All groups share one centre, and each spreads out both ways along 14 directions, with some noise.
In the rows, 128 means zero.
Some rows, each with its group after it:
[121 106  77 143 104 125 102  83 107 108  93 131 111 115 127 142 174  96]
q_716
[138 156 128 118 154 138 116 126 172 134 163  59 148  94  70 132 188 158]
q_716
[116 146 132 125 168 128 180 155 137 121 154  87 169 105 114 164 138  97]
q_272
[152 155 134 134 107 140  92  92  81 137 133 127 134 138 151 130 179 149]
q_945
[155 158 146 158 112 110 112  87 122 117 136  90 117 167  68 159 106 172]
q_452
[115 139 140 112 134 120  78  82 154 116 118  81 122 124  93 107 137  99]
q_452
[149 115 118 142 135 121 175 141 123  89 107 155 127 107  83 129 158 167]
q_945
[136 147 144 115 129 138 106 160 119 141  99 109 180 138 147 122 144 114]
q_716
[136 108 135 143 147  91 163 154 126 138 122 161 140 109 108  89 161 119]
q_452
[147 105 124 125 108  89 110  95 111  87  59 171  88 141 145 111 104 117]
q_452
[198 111 131 127 155  65 164  81 141 145 155 123 106 147 145  98 117 174]
q_272
[128  91 144 192 133 116 182 167 130 134 115 116 196 110 107 117 132 101]
q_452
[157  87 136 144 154  94 123 119 130 143 132 106 172 139 107 163 137  85]
q_272
[123  94 143 197 111  75 105 120 146 126 129  44 168 155 146 119 114 139]
q_945
[120 162  98 124 150  94 128 110 123 186 122 129 103 151 109 106 163 169]
q_487
[113 111 138 176 138  76 120 160 117 122  94 123 180 116 111 122 196  81]
q_272
[ 79 112 135 149 113 144 104 124 128 110  89  99 163 109 106 116 142  78]
q_272
[118 139  90 159  89 166 105 130 135 127 150 108 117 157 108  73 159 146]
q_487
[108 121  96  80 119 148 128 166  98 116 155 172  82 130 155 161 120 155]
q_272
[116 105  91 162 162 117 194 142 100 161 106 134 180 173 126  73 175 148]
q_716
[156  87 136 126 154 118 117 116 155 127 190  98 144 104 123 135 157 129]
q_452
[ 85 140 113 193 181  87 161 150 176 114 135  91 163 167 123 122 148  74]
q_716
[106 166 158 140  93 119 110 151  80 133  80 159 144  76 180 164 170 135]
q_452
[131  92 119 139 135 132 113  80 124 181 136 136 129 136  92  44 186 127]
q_487
[144  95 130 173 119 118 188 143 124 127 118  83 176 132 121 160  80 135]
q_272
[155 182 185  91 110 138 136 117  71 161 110 148 127 155 130 111  88 175]
q_487
[ 67 175 154 133 115 150 113 112 101 134 119 135 121  69 180 187 149 106]
q_452
[130 161 151 127  92 129 114 165  81 150 127 170 116 126 147 157 131 184]
q_452
[ 73 100 105 157 103 140 148 147  72 115 126 184 117 116 197 160 127 104]
q_452
[159 138 174 176 120 158 169  88 125 182 108 134 163 112 144 123 103 154]
q_945
[119 143  98  97 120 173 154 125 109 150 132  76 164 114 115  93 151 129]
q_945
[ 96 107  83 128 143 156 125  95 109 137 138 102 137 145  45 134 183 166]
q_487
[131  58  67 114 121 145 147  98  99 120  76 100 172  93  81 143 175 123]
q_452
[150 136 114 127 120 158 142  65 138 129 114 109 122  61 160 181 139 142]
q_452
[108 118  87 107 158 112 156 178 118  67  52 177 142 123 183 134 158 115]
q_487
[151  97 142 117  97 141 107 126 143 114 175  86 128 141  90 102  91 136]
q_487
[136  87 110  97 107 164 138 156  88 165  73 172 162  69 120 190 135 134]
q_945
[109 113 159  96 146  88 106 128 121  87 142 147  89 170  60  91 102 104]
q_945
[117 113 124 135 117  95 122 111 104 125 148 154  88 144 101  81 160 190]
q_272
[ 77 117 115 139 137 160 154  78 116 183 127 123 139  99 102 141 139  86]
q_487
[ 90  81  82 127 121 143 108 104 144 110 111 170  91 140 145  90 107  15]
q_945
[ 99  99 102 154 100 124 102  98  99 137  85 189  84 122 110 165 129 124]
q_272
[131  74 128 105 121 158 141 172 138  82 166 128 143 149 111  84  92 115]
q_272
[108  66 166 190 113 120 103 101 136 142 159 100 149 148 127 154  83 137]
q_452
[211 101 138 152 136 113  95  99 138 124 163 123 135 190 118 104 134 122]
q_945
[118 144 140 169  90 131 152 203 118 117 194 135 134 131 175 139  97  90]
q_487
[104  76 108 217 106 100 122 141 109 102 136 133 142 119  77 127 203 132]
q_487
[138 123  80 159 113 144 141 143 130  83 144  69 153 155  78 160 128 115]
q_945
[135 111 154 171 102 110  92 184 146  70 156 163 106 147 147 159 102 124]
q_452
[ 82 130 132 116 154  94 157  76 106 194 133 112 115 125 123 134 135 220]
q_716
[ 99 185  87 136 108 145 116 122 120 164  63 124 121 162 167 165  95 120]
q_487
[156 167 145 162 152  88 184 142 116 158  83 153 166 122 145 105 155  99]
q_487
[160 161 116 139 103 121 167 108 137 142 115 119 110 104 142 125  92 114]
q_487
[137 112 138 133  98 136 140 114 111 124  63 153 124  81 134 128 122 222]
q_945
[154 128 126 117  76 133 132 147 100  95 180 137  92 112 155 162  94 122]
q_487
[186 132 161  84 133  94 141 130 137 112  78 160 111  89 161 151  84 169]
q_716
[134 116 171  88 172 139 141 110 168 134 116 158 122  62 111 143 121 128]
q_716
[143 129 138 152 114 135 141 157 100  72  44 153 170  93 109 158 169 111]
q_716
[148  95  98 147 142 143 118 113 173  62 127 102 138 114 143 146 154 122]
q_716
[127  94 119 123  93 153  91 121 126 159  49 151 143  90 120 130 139 120]
q_452
[ 78 118 152 162  86 145  86 124  86 127 135 158 136 117 122  71 187  93]
q_716
[102 135 119 123  73 192 147  86  41 136 124 126 135 124 113 110 142 148]
q_272
[141 120 146 156 129  80 124  97 111 160  98  67 174 152 126 134 130 162]
q_716
[117 140 125 131 114 122 133 168  86 178 148 130 136 161  85 141 136 198]
q_487
[179 165 118 129 119 153 147 193 124 123 149 149 142 155 113 130 113 120]
q_272
[108 126 124 124 119 105  70 143 123 125 175  86 129 135  75 164 155  98]
q_487
[153 108  77  97 176 168 139 152 178 115 163  95 159 144 140 107 172 154]
q_716
[104 143 185 108 170  94 153 155 117 163 121 169 136  96  83 173 120  90]
q_272
[169 103 143 138  72 130 124 104 135  92 111 163  91  54 140 121  95 102]
q_716
[102 105 100  51 144 103 144 138  86 189 125 144 123  80  70 123 182 156]
q_945
[116 102 137 163  94 123 176 103  73 153  82 170 138  98 123 105 128 112]
q_716
[137 114 137  80 129 170 138 109 113 142  94 164 129  56 120 142 151 145]
q_716
[136  76 117  98 137 121 146 108 117 154 100 131 144  94 101 150 113 111]
q_487
[ 97 132 153 208  98 126 142  89 111 133 102 108 156 105 184 161 132 159]
q_945
[105 178 148 156 126 131 151 107  79 156 105 132 142 109 101 198 138 111]
q_272
[102  52 138 132 105 116 128 105  49 110  89 151 162 105 161 145 147  93]
q_272
[151 106 111 143 138 124 180 100 115 128 165  86 165 131 188 109 132 111]
q_272
[185 133  87 136 119 142 154  82 101 172 131 149 122 121 156 133 170 133]
q_945
[178 120 111 105 105 178 124 106  88 115  77 221 106 112 168 151 143 118]
q_945
[174 107 151 171 128 126  73 109 162 118 137 128 132 183 103  99 127  94]
q_945
[127 155 142 176 116 118 159 137 145  82 118 120 114 137 142 141  75 109]
q_452
[190 127 131 108 119  88  99 114 118  71 110 136  95 140 107 139 136 151]
q_452
[ 93 101  51 141 107 141 136 100 109 144 105 164  89 104 161 107 179 149]
q_272
[ 78 110 103 119 135 162 148 166 112 102 168 172 116 115 124 124 164 129]
q_945
[126 145 128 120 145 131 103 151 108  89 142 145 130 151 118 130 187 143]
q_716

New rows, each followed by its group:
[136 117 151 101 117 182 128 117 107  83 104 191 106 142 136 116  78  87]
q_945
[191 152 194  91  95  95 118 118  80 116 111 137 110 105 101 153  85 157]
q_487
[138 107 165 214 109 127 129 118 122 138 113 113 177 117 147 185 139 169]
q_945
[123  83 125 187  87 151 144 116  96  73  93 126 146 135  57 125 132 124]
q_272
[125 113 133  97 120 199 158 117  90 119 140 158 141 105 143  99 130  97]
q_487
[ 70  80 133 123 136  78 129 106  85 128 144 124 117 116 164 167 143 157]
q_272
[117 112 103 158  81 116  88 125 120 100 105 123 116 115 124  94 181 129]
q_716
[163 160 116 140 154  94 170 149 170  92 162 120  96 142 136 116 123 165]
q_272
[123  68 143 182 104 128 115  79 105 170 143 125 134 181  93 154  80 154]
q_452
[135  99 176 119 146  86 172 122  87 128 156 120 153 129 107 121 121 146]
q_272
[155 114  66 168 129  94 157 127 156 141  88  81 161 109 132 174 156 141]
q_272
[126 132 101 190  64 149 146 107  66 153  83 174 120 134 135 139 134 136]
q_272
[ 98 142 135 106 125 125 126 194 134 154 101 112 168 101 142 137 127 106]
q_272
[115 202 123 125 166 115 118 119 138 158 103 155 112  93  93 136 206  81]
q_272
[116 185 124 185  46 106 142 142  70 106 124 145  97  96  47 140 150  87]
q_716
[153 133 119 108 136 140 133  49 130 123 101  61 156  98 148 105 158 110]
q_272
[114 107 113 152  97 155 148 144  61 101 131 168 134 145  84  98 181 156]
q_716
[142 164 138 137 117 204 125 142 106 164 166 171 133 136 131 142 155 154]
q_945
[148 125 161  97 121 127 136 127 122 101 121  86 153 128 151 125  81 130]
q_272
[167 116 115  97 132 135 157 151 107  82 112 195 104 118 139 128 141 176]
q_716
[133 104 144 123 118 136 135 106 112  81 100 107 149 117 113 106 125 109]
q_272
[ 95  84  67 134 110 121 122 170 131  72 152  98 127 143 115 145 139 115]
q_945
[106 108 136 175 139 126 160 166 178 101 192 138 124 146 133 108  95  75]
q_452
[120  89 182 157 107 149 187 168 103 108 134 152 174  85 108 103 116 104]
q_487
[123 122 112  97 129 138 140  79 107 129 192 137  67 129 190 145 101 150]
q_452
[ 98  95  92  96 107 115 130  75  41  94  83 127 112 154 132 148 110 117]
q_452
[165  81 147 165  80 120 191 155  94 169 114 145 163 152 147  75  70 154]
q_272
[ 79 155 167 183 109 132  88 112 108 101 134 129 136  87 108 141 202  73]
q_716
[103 160 119 143 127 136 175 141 127 165 143 207  76  84 148 128 145 153]
q_452
[135 138  85 142 129  69 120 180 154  96 130 110 112 161 136 139 136 157]
q_487
[ 81 158 108 102 107 136 128 171  96 157  80 214  89 147 105  62 126  99]
q_452
[112 191 162 184 117 112 145 187 145  69  89 109 154 113 108 141 125  82]
q_452
[161 137 129  73 164  81 154 119 144 139  86 125 107 133  90 185  68 173]
q_716
[ 73 130 124 122 132 136  97 148  88 117 147 164 116 127  90 143 189 107]
q_272
[130  89 125 146 115 165 135 105 137 154  86 156 144 119  81 111 104  67]
q_272
[163 201 111 153 133 130 134 158 186 166 109 177  83 137 113 125 109 110]
q_272
[132 143 159 159 162  53 151 149 132  67 156 127 133 144 117  96 159  88]
q_452
[104 136 131 159  89 123 123 120 102  81 122 128 101 146 131 117 132 167]
q_272
[158 208  76 148 128 143 128 149 196  98  70 152  88 103  73 145 148 120]
q_272
[ 85 143 107 127  75 168 128 156 113  97  80 150 109 104  92 100 131 148]
q_272
[ 93 111 109 201 101 133 117  83 116 154 113 175  94 146 144 140 126 128]
q_452
[148 118 152 119 109 157 156 166  76  82  66 180 159 115  96 147 135 158]
q_716
[149  66 139 110 110 127 180  84  97 119  97 153 122 103 135  63  99 152]
q_272
[174  96  67 145  96 169 181 140 122 112  81 139 154 112 104 112 129 120]
q_272
[121  66  98 156 120 137 140  91 135  99  93 158 123 110  83  46 175 102]
q_272
[ 65 144 128 137 131  97 136 117 115 157 142 129 103 131 153 112 144 168]
q_716
[129 128 164 189 138 124 179  78 107 143  95 159 158  93 179 112 167  99]
q_945
[127 103 147 144 102 135 155 109  99 108 110 124 144 127 114 129  89 124]
q_272
[145 116 163 173 124 128 183  79 125 157 114  85 177 114 136 100 115 167]
q_945
[148 166 126  96 122 122  77 138 141 205  79 113 153 160 148 115  98  84]
q_487
[121 140 107 182 128 117 132 101 145 119 122 139  90 137  81 176 123 139]
q_272
[116  67 145 132  64 150 126 155  75  90 115 161 135  90  86 140 125 168]
q_487
[144 117  40 180 123 155 118  71 146 124 130  81 131 141  78 178 181 123]
q_272
[ 68 126 146 123 120  92 131 137 113 113 110 161  98  98 105  37 176 166]
q_272
[103 136  71  94 134  99  99 122 160 153 152  79  83 132  88 178 124 146]
q_487
[160 138 124 180 107 147 166  89  94 138  85 142 145  83 146 171 173 200]
q_945
[ 90 110 180 103 143 105 127 100  70 101 105 162 128 118  79 143 134  94]
q_945
[115 160 180 112 157 122 136 156 115  98 157 149 130 127  75 147 128  93]
q_272
[ 49  64 112 155 117 107 162 139 116 161  92 201  99 106 136  89 109 131]
q_452
[166  94 136 171 112 117 121 148 124 102 141 177 115 179  90 101 104 115]
q_272
[ 92 133 112 177  69 153 106 110  77 125 122 155 123  86 149 107 205  79]
q_716
[ 96 141 107 194 140 151 170 151 166 149 137 150 141  96 134  67 197 144]
q_945
[192 143 131 144  99 155 124 137 118 102  99 158 139 130 142 120 147 170]
q_945
[ 83 141 161 142  69 108  68 129 125 135 142 132  73 123 107  87 110 164]
q_487
[113 138 102 122  77 143 123  94 103 180 113  76 121 133 152 147  88 203]
q_272
[172 110  98 176 112 161 122  95 157 173 127 177 100 148 116 103 113 125]
q_452
[172 111 127 136 135 156 213 101 154 110  92 128 153  94 129  59 107 105]
q_487
[124 124  96 162  94  90 137 188  94 123 130 145 118 146 139 119 163 203]
q_272
[ 92  89 161  96 152 151 158 135  78 172 172 177 147 120 132  96 126  63]
q_272
[ 92 193 136 131 124 154 143 109  98 116 122 158  84 108  75 169 132 134]
q_272
[106 144 115 137  82 131 120 153  90  97 104 193  77 134 151 153 118 161]
q_272
[100 154 133 137 129 116 112 136 131 156 102  98 143 147  59 102 146 162]
q_487
[134  86 142  65  99 195 180 125  85 138 149 139 141 119 113  52  77 150]
q_272
[102 127 168 109 107 157 141 149  82 136 158 121 160 138 139  90 104 115]
q_272
[173 134 137 123 121 125 184 161 118 137 129 124 153 157  99  98  79 126]
q_452
[116  41 103 153 104 125 133  94  96  45 146 141 103 120 119 153 140 149]
q_487
[104 151 100 141 152 113 195 152 113  64 142  96 154 127 112 117 159  73]
q_452
